The first 7 rows are patterns. Each new row is the sum of 2 different patterns, raised or lowered, with some noise. Before adding, each is slid sideways (what falls off one end comes back at the other) and multiplied by a number that may be negative. Names go in the order of the patterns.
Some rows, each with the names of its patterns after it:
0,-3,9,-10,-6,7,-7,0,-2,7,9,11,12,-1,-5,-7,-14,-1,-5,11,-2,2,0,-2,0,-1,4,4,-4,7,-8,-2,19,1,-7,6,-4,-4,7,-6,4,-12
(6)
7,-10,8,3,-8,22,3,-8,0,5,-4,9,-22,-2,6,-14,1,2,9,13,8,-4,2,-3,2,1,3,11,-9,-10,-6,0,5,-1,10,-1,-12,11,11,-9,-11,5
(0)
1,2,10,4,3,-12,19,-3,16,-13,-14,5,8,3,-20,-14,0,-12,-1,0,6,-7,2,4,-13,-8,6,-3,-18,11,12,-1,7,-1,12,1,-3,-12,-3,-10,11,-6
(4)
-8,6,-9,-1,15,-2,2,-26,-11,6,6,7,8,1,-9,4,-11,5,13,6,2,3,-6,12,2,-4,6,-1,0,10,-3,-7,10,-4,3,2,3,0,-13,18,-1,10
(5)
14,-4,-6,-4,4,4,-12,8,-3,-4,19,1,15,8,18,-7,-8,-13,3,-3,-1,2,5,8,-5,-5,16,-12,5,-3,1,-2,-4,0,8,-27,5,-18,7,3,1,8
(2)
3,14,-1,-17,3,-12,-1,-4,9,-15,21,7,3,8,-15,-2,-3,-14,-6,3,-2,9,-6,-12,0,-11,-13,-1,1,-4,-2,11,-16,-3,-20,-8,2,-20,9,-9,-1,7
(3)
-4,15,3,-6,1,-17,5,17,-2,-1,0,21,-2,4,14,4,2,-8,1,9,1,-5,-2,-7,2,3,0,-7,0,5,-3,16,-9,-11,-6,16,-16,13,8,-7,-2,-11
(1)

New rows, each followed by the names of its patterns:
-9,2,-6,-6,-19,0,3,-5,-4,-7,4,2,-1,-5,3,-7,0,9,-8,5,-20,-12,-3,-13,10,-8,5,1,-8,17,6,-18,-6,-5,5,-10,11,-9,9,21,3,-2
(0) (3)
13,6,-1,9,11,7,17,1,3,17,11,4,5,7,-7,16,10,9,-14,17,-2,6,5,4,17,6,-2,2,15,10,23,10,-4,5,2,-1,-8,5,9,-6,2,5
(6) (1)
-20,-17,-5,-29,-6,-2,-9,-10,-3,-2,-15,-17,-16,-16,-20,-13,-5,-15,-3,-10,-3,-9,-22,-12,-8,-13,-5,0,-10,-8,-21,-31,-11,-20,-11,-10,-9,-14,-11,-2,-26,-9
(6) (3)
6,-5,-7,4,10,16,14,11,-4,-15,0,10,-10,3,5,12,-5,8,6,-4,25,10,-4,12,-1,-2,29,-17,-5,15,-11,2,12,5,20,-3,-1,3,9,-3,0,12
(6) (0)
-12,-8,-8,-39,-8,-36,-5,0,-11,-9,-2,-23,-6,-16,-15,-4,-21,-9,-7,-19,-11,-6,-11,-10,-2,-16,-21,-33,5,-17,-7,-23,-6,-19,-18,-1,-8,-21,-35,-26,-8,-8
(5) (2)
19,3,13,9,0,46,9,30,14,12,10,6,-6,19,24,17,17,18,23,5,15,18,-9,21,-1,16,-2,18,32,19,15,15,8,8,-2,5,27,15,5,25,14,11
(2) (3)
0,20,1,-3,7,0,8,9,-28,2,14,-12,7,8,2,18,6,12,6,3,-1,12,12,4,4,-1,2,-3,-2,-8,2,4,1,18,24,-3,-1,-3,9,-5,9,6
(6) (0)
16,22,10,9,29,5,-4,24,8,5,1,13,9,26,1,17,5,8,11,10,8,15,13,18,-5,11,-2,25,25,14,-4,3,25,22,13,20,14,11,-3,24,15,3
(0) (4)
-7,13,-7,-15,-14,-2,2,2,-16,-7,1,-24,5,-18,-2,4,-4,1,-2,-5,6,0,-2,6,-19,-10,-3,-6,4,0,4,-5,-14,6,-3,-2,-14,12,6,-16,16,-9
(0) (3)
3,7,4,4,19,-13,3,-11,-5,15,-12,-2,-2,11,8,12,27,0,-6,8,5,7,4,9,1,33,8,16,15,-8,-1,-2,-13,-9,11,11,21,11,-4,11,-11,-4
(6) (3)
11,5,11,3,11,12,2,11,-1,19,20,21,3,18,-4,1,5,9,10,19,-2,8,12,6,18,6,1,11,6,13,-9,9,16,0,2,10,11,6,6,4,15,5
(6) (1)
-11,6,0,-13,-4,12,1,7,-2,-25,7,0,-4,-12,15,-12,-7,17,-13,6,-11,-16,1,-12,9,6,-3,-4,6,14,2,-30,7,-12,-9,-6,9,-7,20,3,6,13
(3) (1)
-16,15,3,1,3,-25,19,-10,-3,-13,-5,-4,-2,-20,-10,1,-9,-17,-9,6,-13,-3,8,-34,-9,-33,-14,-18,-15,10,0,-8,4,-2,7,-11,-24,6,-9,-17,6,0
(2) (3)
-5,2,-1,6,14,1,10,6,-11,-6,-11,-14,-3,1,1,5,-6,-11,-10,0,-3,3,1,-7,-1,0,-12,5,-21,-13,8,-5,4,-11,5,-1,0,15,-15,-12,6,-8
(0) (3)
-15,-2,-34,-13,1,-18,8,-4,-33,7,-3,-20,6,-12,-31,-3,-31,-13,-23,-21,-14,-23,-7,0,4,-14,-17,-13,-5,-8,-1,-3,-23,-19,-7,-12,-10,-10,-16,-3,-12,4
(0) (1)
-31,-11,-4,-17,-20,-18,-4,-5,-21,-1,-8,-11,-19,-11,-16,-22,-6,-2,-25,-18,3,-15,-24,-16,-12,-20,-24,-12,-25,-8,-7,-7,-26,-8,-19,-1,-21,-21,-7,-11,-27,-18
(0) (4)
1,-21,6,-21,-16,6,-3,7,-2,-19,-8,-5,0,18,-4,-19,-4,-4,-9,-20,5,-14,-22,-1,1,2,-8,-7,-8,0,3,-8,-7,-3,-3,3,-2,-14,12,-20,3,17
(0) (1)
-19,-17,-4,-8,4,-14,-5,-10,2,17,-8,-15,0,0,-5,-4,11,-11,13,-4,0,9,-14,-7,-7,-20,-7,-3,-5,-1,-9,-10,-6,1,-20,-10,-7,7,-17,13,-11,-11
(3) (1)
-4,-4,2,10,11,-16,8,-21,19,17,-4,3,23,7,-12,8,12,0,11,16,-3,-1,25,-1,27,-7,19,2,-15,-8,9,9,15,12,5,13,-3,2,22,-5,16,-6
(0) (2)
-32,-6,-14,-9,-6,-1,1,-18,-14,1,-26,-20,-9,1,-27,9,-4,-14,10,-19,-15,-10,-16,-16,-3,-25,-6,-10,-29,-10,-18,-18,-1,-4,-17,-9,-3,-21,-13,-23,-10,-13
(0) (3)
31,25,18,4,14,0,6,10,10,22,13,7,5,12,13,17,2,0,16,9,11,6,4,8,-8,3,13,5,18,1,12,19,14,27,10,0,15,8,10,5,20,-10
(3) (1)
5,26,20,-9,-14,-3,-15,-9,10,1,8,-4,2,-18,0,-19,0,-7,-18,16,-12,2,10,-4,17,8,-23,9,-14,1,-1,13,2,9,11,-2,20,-18,9,0,-24,-3
(5) (3)
-42,-24,7,-3,-16,12,7,-12,4,-17,10,7,-1,-14,-6,-21,16,-8,-8,1,3,-2,7,-18,5,2,4,-14,-17,3,1,-15,-5,-19,3,-25,0,-12,0,0,-4,1
(4) (5)
-1,-2,-10,0,30,3,13,-11,-1,-10,-6,0,-6,-3,12,8,-10,4,4,-4,0,-8,-23,-15,2,-14,1,9,3,21,6,-5,11,-6,-8,-5,-9,-20,13,-6,6,-3
(0) (2)
6,8,13,-2,18,15,11,2,-3,-10,16,4,-1,6,10,8,3,-15,13,-2,0,3,7,7,7,8,6,-15,5,-9,8,6,11,5,7,-4,-2,4,5,11,-3,5
(0) (2)
-3,-11,-4,-20,-22,-1,-12,3,-22,-20,-6,-27,-12,-8,-11,-15,-6,-7,-16,-20,-11,-13,-30,-7,-1,-10,-7,-13,6,-18,-13,-28,-15,-20,-12,-10,-11,-8,3,-6,1,-20
(4) (3)
8,2,6,43,23,-9,20,21,6,22,22,24,25,8,-8,6,3,22,15,5,15,27,12,16,4,24,15,36,-6,2,18,21,16,-3,11,-3,4,6,23,17,16,17
(4) (5)
-4,-7,1,4,-4,-10,-1,-3,1,9,-23,-11,-2,3,-14,10,-3,-4,-6,-2,-5,12,-6,-2,3,-19,6,9,-2,-11,-10,4,-14,0,11,6,7,-8,2,-4,-2,-7
(6) (1)
0,-24,-5,-4,-5,1,-5,-18,-25,-2,-7,-5,-1,17,-9,-12,7,-12,-3,-3,-2,0,-3,-18,0,-11,-10,0,-9,-12,0,-7,-16,14,-17,-13,-8,8,-20,-8,14,-15
(5) (1)
-13,-18,-2,6,-1,-12,-6,-4,-6,5,0,-33,6,-27,-17,-17,2,9,9,-19,-4,-2,-8,3,-16,-12,3,-18,6,-24,-1,-9,-14,-6,-6,-7,18,-13,9,-7,-6,-1
(2) (1)
25,20,3,35,15,25,5,18,4,-3,18,26,17,25,5,15,11,26,8,8,1,9,26,15,3,23,17,2,14,6,23,25,9,20,29,16,18,16,14,5,29,17
(3) (1)
25,23,31,6,-6,12,9,19,0,2,17,22,7,-5,16,0,9,6,9,12,1,13,22,-22,9,-1,16,1,17,27,22,9,5,12,16,12,-8,17,2,12,25,12
(4) (2)
6,-12,6,-15,3,-6,3,-16,-3,-3,9,24,0,8,-19,-4,-14,-14,-3,-24,5,2,-20,1,-8,-4,-10,0,-28,-9,-14,-13,6,-14,-1,15,-9,-5,-8,-16,-4,7
(5) (3)
2,-6,5,5,2,-7,-6,-9,6,-15,-3,-9,6,6,-14,-4,-5,-7,-19,-11,-15,-16,-5,8,-8,9,-14,-2,-13,-15,1,-9,-4,0,-2,3,-8,-9,-10,-3,-2,-25
(6) (3)
-1,-18,-8,-12,-8,3,-13,-7,-10,-20,-23,-13,-1,8,-14,-6,-11,-15,-18,11,-38,-28,-5,-8,-4,-17,0,-6,-10,-5,-30,-20,0,-3,-17,-1,-9,10,-12,-16,4,-21
(0) (3)
-7,-15,-10,-13,-15,3,-25,10,-21,-7,-19,-12,-29,-12,4,-12,-13,-37,-15,-15,-7,-7,-19,-13,-30,-15,-34,-4,1,-3,-16,-11,-21,-4,-14,-21,-6,-10,-23,1,-19,-15
(5) (2)
-9,-4,-11,-4,6,-4,-19,-2,3,-17,-1,-8,-7,-22,6,-9,9,-39,2,-34,-2,8,-8,0,-18,-22,-7,-7,3,3,-16,-7,-7,-20,13,5,12,1,11,-21,-3,-18
(5) (2)
-10,-27,4,5,-9,2,-10,1,-5,-18,-12,-8,-30,2,-8,-13,-3,5,-9,1,-21,19,-10,10,-27,-15,1,-5,2,-28,-18,-13,-27,-16,-16,-1,-9,-2,8,-19,-12,-9
(6) (4)
-10,-19,-8,-16,-7,-15,-5,4,-24,-24,14,-13,-13,-19,-3,-18,-16,-6,-20,-39,-1,-27,-9,-7,-18,14,5,-20,-7,-16,-10,-13,-33,-10,-8,-17,8,-11,3,-6,-2,-12
(0) (2)
5,2,16,20,6,5,8,5,9,-1,9,12,7,0,-1,6,12,11,6,2,9,5,6,25,-3,-5,7,23,-5,10,17,-2,3,4,-7,15,13,4,3,0,4,33
(0) (1)
-9,-8,13,-29,-5,-30,-2,8,-23,0,-11,8,10,1,18,-4,-16,-3,-12,-3,-10,12,-12,11,7,11,-4,-24,-4,-8,-15,-17,-1,-4,12,-6,-6,-8,-9,-15,-5,-9
(4) (3)
12,20,3,14,20,6,13,8,19,14,15,4,17,17,7,18,20,10,0,-1,9,-10,21,22,14,26,6,15,9,16,8,13,5,18,23,7,9,15,15,18,16,2
(6) (1)
-11,-9,-12,-23,-22,-19,-29,-4,-19,-10,-9,-10,-6,-21,-12,0,-13,-12,-16,-5,-26,1,1,-18,-14,-14,-3,-14,-24,-5,-16,-13,0,-31,-18,-4,-18,-21,-8,-18,5,-10
(0) (3)
17,-4,3,12,5,5,-10,4,3,-1,7,-3,-12,6,-2,-4,-3,-6,5,-10,13,-11,-4,-13,11,-11,6,6,-11,0,-8,1,20,1,-9,-7,-28,2,12,4,-4,0
(6) (1)
-16,-8,-18,-8,-7,-22,-17,-18,-19,-19,-6,-25,0,-17,-15,-10,-19,-21,-21,-18,-22,-14,-15,-4,-14,-16,-8,-21,-26,-17,-23,-17,-18,-1,-26,-17,-27,-19,-15,-26,-4,-17
(6) (3)
21,25,9,-4,14,2,21,24,23,14,7,13,30,9,2,20,17,4,28,10,0,36,11,10,15,18,10,6,16,12,25,-3,18,4,19,35,16,12,-12,1,20,19
(0) (5)
-29,16,-6,-15,-17,-15,22,7,-5,15,-2,-10,-12,-5,-4,-1,7,8,-3,-5,10,-13,-14,-11,-4,-2,-9,-2,-3,18,-9,10,-18,-7,-9,-17,-15,-1,-11,11,-26,-2
(4) (3)
-15,-10,-8,-23,-10,-21,-20,-13,-5,-27,-20,-11,-9,-9,-6,-8,-1,-24,-18,-22,-19,-14,-7,-32,-11,-12,-6,-25,-9,-27,-5,-19,-1,-21,-28,-15,-8,-8,-31,-21,-16,-26
(4) (1)
2,7,16,7,-4,1,23,-5,-8,1,-4,6,-14,15,-2,7,1,23,-19,17,9,-5,-8,-10,-4,26,-14,1,-10,3,17,11,-6,0,21,33,1,17,13,5,-2,2
(4) (1)
7,21,0,-7,-3,10,4,11,5,4,10,9,2,9,2,-6,9,16,8,-10,19,-1,-18,13,-4,19,9,-5,7,18,-2,14,-2,-6,9,-2,10,-12,3,10,-6,9
(2) (1)
16,2,8,39,1,2,22,9,12,1,6,17,29,14,30,11,18,11,14,5,1,20,26,7,20,-5,39,21,11,5,3,29,13,13,33,11,21,8,20,3,19,8
(4) (3)
21,21,8,13,8,21,22,2,9,8,31,21,14,11,23,2,16,4,14,33,18,-2,13,13,30,31,7,14,15,16,8,-11,13,17,2,13,13,20,11,-4,20,27
(0) (1)
20,-1,15,17,15,6,8,18,18,11,5,27,15,17,27,10,28,28,30,4,11,-11,24,21,20,2,34,8,4,16,30,14,20,-2,14,17,7,28,15,-21,20,-2
(2) (1)
-11,-24,0,-20,-11,-26,-10,0,-18,-23,11,-8,2,-19,-9,-12,-21,-33,-9,-3,-11,-22,-19,-9,-21,-10,-10,-37,-16,-27,-25,-20,-14,-13,-9,-7,-21,-6,-11,-25,-22,-16
(2) (1)
10,13,0,11,-13,7,8,0,-7,-1,11,10,-9,11,-6,11,7,-2,1,1,13,12,-2,11,4,0,-6,8,4,-2,19,-1,-9,0,24,-12,0,6,-8,1,-12,-1
(4) (1)
4,24,12,12,-12,35,-12,14,-7,-13,23,14,11,4,1,4,-1,-2,14,21,3,18,19,-3,-1,15,6,-18,30,20,23,18,7,34,0,11,0,-3,-5,5,4,19
(4) (3)
12,6,10,24,15,20,12,22,10,3,-4,12,-7,16,19,16,2,17,-6,16,5,15,15,15,-2,5,13,13,2,8,-17,17,14,9,-1,22,1,-4,3,13,19,0
(2) (1)
14,16,10,-4,-3,-5,10,3,8,5,0,15,8,-5,8,1,12,-3,7,6,0,15,11,-16,8,-5,7,10,-7,8,18,-6,3,2,13,15,3,9,5,0,17,5
(0) (2)
5,-6,-4,-2,-18,5,3,-7,17,-3,-6,-6,4,-23,-5,-10,-8,-1,-1,-3,13,-6,-10,0,-15,0,3,2,11,15,6,-5,-2,-8,-24,7,-7,20,1,-6,11,-12
(6) (3)
-1,12,-5,18,5,-18,-6,1,-1,-29,12,-4,4,-1,-8,20,-14,-3,-3,-7,-8,-12,-5,8,-5,13,-4,-5,-9,-2,-17,-5,-3,-26,22,-13,-7,15,2,0,-1,-25
(3) (1)
16,7,4,27,9,29,0,9,29,-5,17,14,13,19,7,9,23,7,22,12,17,16,12,-9,2,10,10,21,19,13,10,24,19,4,-3,18,23,3,21,22,6,25
(0) (3)
-8,7,0,12,-7,20,5,21,6,1,-2,0,-7,-4,-4,6,13,1,-7,1,3,-11,3,6,-10,0,2,-15,-8,-9,0,14,-12,13,-3,3,3,0,19,5,-18,11
(2) (3)
-19,-6,-9,-8,-4,-4,-23,-1,2,-13,-7,-27,3,4,-17,-3,-6,1,-4,0,-12,-8,-3,-2,-10,-3,10,-20,-21,-14,-10,-3,-15,-1,-5,-12,2,5,-19,-15,-5,-3
(0) (4)
-10,-10,-13,5,-17,1,-15,-7,-1,-10,10,-3,2,-30,-22,-14,-4,-6,-6,-6,-12,0,-18,-11,9,-15,-6,-10,-13,-3,-11,-11,0,-28,-5,-17,-3,-9,-4,-6,2,-10
(5) (2)
26,29,27,17,11,30,17,1,34,18,31,31,12,25,16,19,18,13,15,1,3,44,11,33,7,23,0,26,9,6,15,-17,17,20,24,33,29,13,6,11,10,29
(5) (3)
-30,-3,-20,-10,-31,-18,-18,-35,-19,-6,-12,-8,-20,-13,-18,-5,-20,-20,-18,-21,-2,-14,-15,-4,-23,-9,-7,-18,-23,6,-23,-14,0,-13,-6,-11,-28,-25,-2,-15,8,-15
(3) (1)
35,5,29,1,15,21,14,3,18,14,24,13,9,27,7,15,22,-4,9,9,7,0,21,21,21,3,25,13,19,4,10,14,18,11,22,10,-1,6,18,22,19,12
(5) (2)
-1,0,11,-4,18,4,2,12,23,5,15,-2,23,5,25,7,-14,13,9,18,-11,3,9,-13,10,11,34,11,7,11,-2,-5,12,15,-7,28,15,-2,8,7,15,17
(4) (5)
-4,-10,-10,-8,-2,-17,-14,-19,-9,-1,-10,2,1,-17,-11,-11,10,0,-16,-5,-12,-13,5,-2,0,5,1,-18,-15,-14,-7,-7,-13,-7,-2,-8,-10,-8,-2,-12,-1,-17
(5) (2)
-16,5,-5,-20,-12,-33,-19,-27,5,-7,-7,-24,-27,-8,-4,-15,1,-24,-17,-15,-15,-14,-18,-15,-6,-9,-21,2,-25,-24,-13,-17,1,-37,-12,-21,4,-16,2,-22,-23,-12
(4) (5)
-16,4,3,-16,-10,-7,10,5,-7,-11,-18,-12,-1,2,6,-3,-18,-21,4,-21,3,7,-22,-12,-11,-13,9,-2,-18,-3,-11,-11,12,-8,-7,-7,13,6,-17,9,-12,2
(5) (1)
10,9,4,5,-2,11,4,-22,6,8,-3,6,-4,9,18,10,9,1,-10,6,4,6,-3,-3,-9,-11,-1,7,6,12,-2,-9,15,13,-2,-8,3,10,-2,10,1,-2
(0) (1)
4,-5,-20,-1,-15,-17,-4,-20,-11,4,-11,-16,-4,-21,0,-7,-13,1,-9,-2,-23,-18,-24,-7,-7,-15,-4,-13,-10,-11,2,6,-4,-15,-8,-14,-12,-9,7,-23,-1,3
(0) (3)
23,-18,5,0,-18,-3,-16,5,9,3,-4,-1,-13,5,17,2,-4,7,10,-4,20,11,-3,8,-10,-2,13,-3,0,-12,-6,0,12,-10,-11,7,0,-4,13,-1,-1,5
(6) (1)
5,10,13,3,23,-9,-8,8,-13,22,16,13,18,12,-3,14,1,6,19,4,14,23,5,-1,16,3,2,20,11,18,-1,20,19,6,5,11,-7,3,7,2,19,-22
(5) (3)
21,1,21,-4,-8,18,13,32,0,28,12,10,17,15,14,21,11,10,28,23,26,7,0,16,2,28,-5,32,16,0,27,1,27,13,-2,7,4,15,33,8,21,12
(3) (1)
1,19,-2,27,4,0,2,-7,0,3,-6,2,10,0,7,9,-13,5,-9,-6,3,0,2,8,-6,-6,-10,-8,-1,4,-7,18,-4,-2,6,7,16,-8,-2,4,-5,14
(2) (3)
12,5,-7,-2,2,0,14,5,-21,2,13,-5,20,-2,-11,4,12,5,14,10,-10,10,1,-7,19,5,1,-2,-17,-3,6,3,6,9,29,0,11,3,8,5,-3,3
(6) (1)
-7,-10,8,-12,-12,23,10,0,9,17,11,7,10,-7,1,-11,11,1,3,3,9,0,5,-4,19,-8,18,-7,-13,19,5,-4,-20,3,-10,0,8,-1,7,-13,3,17
(4) (1)
